There are 9 hidden switches. A switch that is on adds its own fixed numbers to the row, and there is some noise. The rows also spread widely along 12 directions, which tell nothing about the answers.
In the rows, 100 means zero.
Some rows, each with its switches (1 for on, 0 for off) after it:
113 98 94 92 78 72 106 86 103 96 85 125 95 100 82 85 104 74 102 113 91 101 109
0 1 0 0 0 1 1 0 0
97 117 122 98 119 101 112 124 112 87 91 86 109 108 94 105 105 92 93 78 98 100 105
0 0 1 1 1 1 1 0 0
106 86 94 111 105 99 123 89 105 125 109 106 114 117 91 91 108 100 107 116 97 91 116
1 0 0 0 0 0 1 0 0
110 103 104 99 90 99 91 111 86 93 93 79 91 88 117 101 78 82 92 76 86 83 107
1 0 0 1 0 0 0 1 0
99 107 89 125 98 105 117 106 111 129 106 74 98 101 117 94 111 112 118 113 88 109 102
1 1 1 0 0 0 0 0 0
116 127 104 90 102 110 94 97 105 82 104 81 123 86 103 109 104 106 89 88 92 96 95
0 0 1 0 0 1 0 0 0
111 87 108 105 76 111 97 99 99 96 90 104 124 91 110 104 87 95 93 103 93 97 109
1 0 1 0 0 1 0 1 0
111 79 92 129 66 87 104 110 101 99 90 112 102 101 81 78 91 82 109 91 100 90 117
0 0 1 0 0 0 1 1 1
110 106 88 112 127 113 112 99 89 99 109 91 117 79 98 102 96 111 103 117 92 103 93
0 0 1 1 0 0 1 0 0
125 102 102 91 98 111 101 98 99 98 96 82 89 94 121 110 108 101 87 103 88 108 97
1 1 1 1 1 0 1 1 0
113 73 88 103 76 105 120 79 93 104 95 111 89 120 109 85 101 91 105 122 83 99 104
1 0 1 0 0 0 1 1 0
94 98 104 102 86 108 123 107 116 84 96 95 103 112 103 97 113 101 100 106 85 114 96
0 1 1 0 0 1 0 0 0
123 112 97 86 95 106 104 88 93 109 96 80 80 124 123 100 110 102 98 99 85 98 102
1 0 0 0 0 0 1 0 1
122 95 96 103 88 125 95 108 86 91 101 74 96 106 121 104 91 111 86 92 94 102 92
0 1 1 0 0 0 1 1 0
90 107 86 129 81 95 105 89 95 115 100 95 124 95 99 87 89 104 116 105 72 106 101
0 0 0 1 1 0 1 0 0
117 85 93 117 108 85 101 108 106 105 112 109 101 100 68 102 103 92 98 97 116 97 110
0 0 1 0 1 0 1 0 0
107 77 99 115 95 119 114 100 81 101 82 102 106 106 109 95 87 102 100 119 82 102 101
1 1 1 0 1 0 1 0 1
116 96 100 105 94 102 105 97 106 103 105 91 105 111 100 100 108 97 92 93 91 90 109
1 1 0 1 1 0 0 0 0
123 108 99 90 96 110 92 88 94 84 102 87 93 109 112 116 106 107 86 98 87 104 90
1 0 1 0 1 0 0 0 0
111 104 89 122 93 88 103 92 98 129 98 88 111 95 101 88 90 90 111 100 84 93 112
1 1 1 1 1 1 1 0 0
112 93 98 106 98 91 103 114 100 79 93 111 89 89 84 100 102 88 95 106 105 104 100
0 1 1 0 0 0 0 0 0
97 111 91 131 89 101 91 120 82 107 93 80 89 102 122 96 81 111 111 100 84 114 97
1 0 0 1 0 0 1 0 0
95 108 93 115 114 94 111 101 95 135 101 82 98 82 119 102 92 100 118 115 82 115 102
1 0 1 1 0 0 1 1 0
98 104 107 98 97 105 114 101 92 90 83 95 113 94 102 93 91 87 100 93 78 96 104
0 0 1 1 0 0 1 1 1
106 82 102 101 93 121 133 82 109 88 97 112 124 128 90 90 116 103 97 116 88 98 102
0 0 1 0 1 0 1 1 0
103 92 107 97 102 90 112 106 107 111 97 94 96 96 93 106 102 82 100 88 95 100 111
0 0 1 0 1 0 1 1 1
119 77 88 78 95 87 102 89 99 112 130 86 61 114 109 116 107 92 87 90 91 102 105
1 0 0 0 0 0 1 0 0
104 108 105 114 113 114 95 114 82 83 88 92 116 73 103 113 83 108 95 106 85 106 91
1 0 1 0 1 0 0 0 1

New rows, each followed by its switches (1 for on, 0 for off):
112 99 98 128 93 118 96 120 93 86 109 79 120 109 96 92 86 110 92 77 99 74 108
1 0 0 0 0 0 0 0 0
101 86 102 117 89 106 115 106 98 109 88 101 110 106 107 89 88 94 108 112 92 100 110
1 0 1 0 0 1 1 1 0
96 79 100 133 121 119 121 112 89 110 97 107 119 114 98 99 92 117 106 129 97 109 104
1 0 0 1 1 0 1 0 0
113 88 81 113 83 96 99 89 96 104 116 98 105 97 91 102 97 107 102 101 88 108 101
0 0 1 0 0 0 1 0 1
97 82 97 118 91 119 116 109 79 79 93 99 110 108 101 86 80 101 99 103 80 91 98
1 0 1 0 0 0 1 0 0
95 135 103 115 102 100 111 105 99 109 67 89 100 89 124 86 105 91 121 117 79 102 99
1 0 0 1 1 0 0 0 0
84 92 105 115 109 120 124 127 107 110 113 61 117 91 111 104 93 105 98 79 86 88 104
0 1 0 0 1 0 0 0 0
127 87 105 87 100 114 112 97 93 81 81 113 91 114 102 95 110 89 86 113 104 97 103
0 1 1 1 0 0 1 0 0
96 80 107 88 76 102 107 86 98 83 90 128 117 98 97 105 97 90 94 114 84 108 103
0 0 0 0 0 0 0 0 0
98 63 100 103 98 119 134 101 99 98 105 103 104 102 108 99 103 97 98 110 82 99 109
1 0 1 1 0 0 1 0 1
112 104 84 103 93 93 109 86 91 87 108 93 107 86 96 91 89 98 98 104 68 97 100
1 0 0 1 0 1 1 1 1
116 92 88 116 86 98 95 88 95 112 116 97 118 111 91 102 96 113 96 103 89 105 106
1 1 1 0 0 0 1 0 0
115 98 86 111 103 92 97 96 89 99 103 89 90 77 104 103 84 88 100 103 86 94 97
1 0 1 1 1 1 0 0 0
111 81 101 111 72 74 89 99 110 99 101 130 108 95 75 103 101 82 98 98 105 102 117
1 0 1 0 0 0 0 0 0
120 93 86 91 109 97 121 94 103 86 114 101 88 97 86 94 116 94 95 109 99 90 100
0 0 0 0 0 0 1 0 0
115 90 89 105 96 90 113 80 93 104 93 115 109 87 89 93 98 86 102 121 80 92 108
1 1 0 1 1 0 0 0 1
113 103 89 128 107 99 106 98 90 102 92 100 100 119 94 85 96 99 110 113 98 92 104
1 0 1 1 0 0 0 0 0
115 104 107 108 99 93 88 111 102 118 89 102 104 92 100 108 99 93 101 99 114 109 111
0 0 1 0 0 0 1 1 0
108 106 93 98 86 112 117 87 92 98 91 85 103 101 117 87 100 96 103 107 73 99 96
0 1 1 1 0 0 1 1 0
106 126 104 82 98 108 116 84 94 106 76 92 106 99 123 90 107 92 106 116 79 100 98
0 0 0 0 0 0 1 1 0
118 112 105 95 98 80 93 90 105 131 101 90 94 122 101 105 106 90 101 89 100 102 114
1 0 1 0 0 0 1 1 0
126 95 108 99 87 116 112 93 117 109 91 97 103 128 112 99 126 102 94 111 107 100 112
1 1 1 0 0 0 0 1 0
98 120 109 115 103 106 109 113 93 88 82 82 111 128 95 86 90 98 100 88 89 95 98
0 1 1 0 0 0 0 1 0
117 86 95 112 94 117 125 105 111 107 93 94 97 101 106 88 120 95 106 107 103 89 109
0 0 1 0 1 0 1 0 1
119 72 84 128 101 106 125 103 102 103 118 100 113 124 77 78 97 104 98 108 103 76 116
1 1 0 0 0 1 1 0 0
97 100 90 107 122 98 125 87 81 106 88 105 103 98 97 95 91 101 110 138 73 122 92
0 1 1 1 0 0 1 1 1
108 75 81 109 78 100 108 83 90 112 113 93 96 98 112 97 82 97 104 110 76 102 101
1 0 1 0 0 1 1 1 0
95 98 102 113 112 115 133 102 96 100 83 92 101 117 109 85 99 95 108 120 85 90 100
1 0 0 0 1 0 0 1 0
132 107 84 92 98 119 98 85 71 56 89 109 100 92 102 92 95 107 88 125 88 95 81
0 0 0 0 0 0 1 0 0
120 90 99 103 79 92 94 99 104 85 97 106 93 97 101 103 98 88 92 98 97 102 106
1 0 1 1 0 1 0 1 0
112 109 95 92 83 85 99 80 109 109 101 99 101 93 104 102 111 85 103 95 89 100 106
0 0 1 1 0 0 0 0 0
120 96 90 104 102 102 107 79 88 118 100 92 112 78 107 99 91 91 102 107 79 89 107
1 0 1 1 1 0 1 1 1
123 98 105 85 112 101 107 96 99 93 111 92 108 119 82 103 105 93 81 81 102 83 108
0 1 1 0 0 0 1 0 0
102 81 93 104 75 86 117 92 104 84 93 135 112 81 79 87 102 83 104 122 89 104 107
0 0 0 0 0 0 1 1 0
115 98 102 81 91 84 95 95 113 88 119 98 95 113 88 115 108 91 82 81 99 100 104
0 0 0 0 0 1 0 0 0
99 98 104 108 68 92 91 108 105 102 99 87 95 114 104 103 96 92 99 71 88 107 103
0 0 1 0 1 0 1 0 0
105 85 97 104 82 87 102 90 106 104 100 115 108 96 91 102 96 86 102 106 96 104 108
0 0 1 0 0 1 0 0 0
92 91 86 121 91 87 119 96 107 110 108 101 105 99 87 93 100 99 113 117 84 115 100
0 1 1 0 0 0 0 1 0
120 116 84 99 117 93 99 88 79 97 105 94 111 64 99 97 82 95 98 112 81 88 100
1 0 0 1 0 1 1 0 0
109 111 98 102 110 111 123 101 113 105 101 82 99 98 116 95 114 105 106 117 92 98 101
1 0 0 0 0 1 0 1 0
128 108 86 74 130 117 133 65 85 102 97 79 80 118 116 91 115 91 95 121 79 84 89
0 1 1 1 1 0 1 0 0
120 100 94 104 85 122 104 91 94 94 103 89 120 87 116 99 104 111 92 106 80 98 101
1 1 1 1 0 0 1 0 0
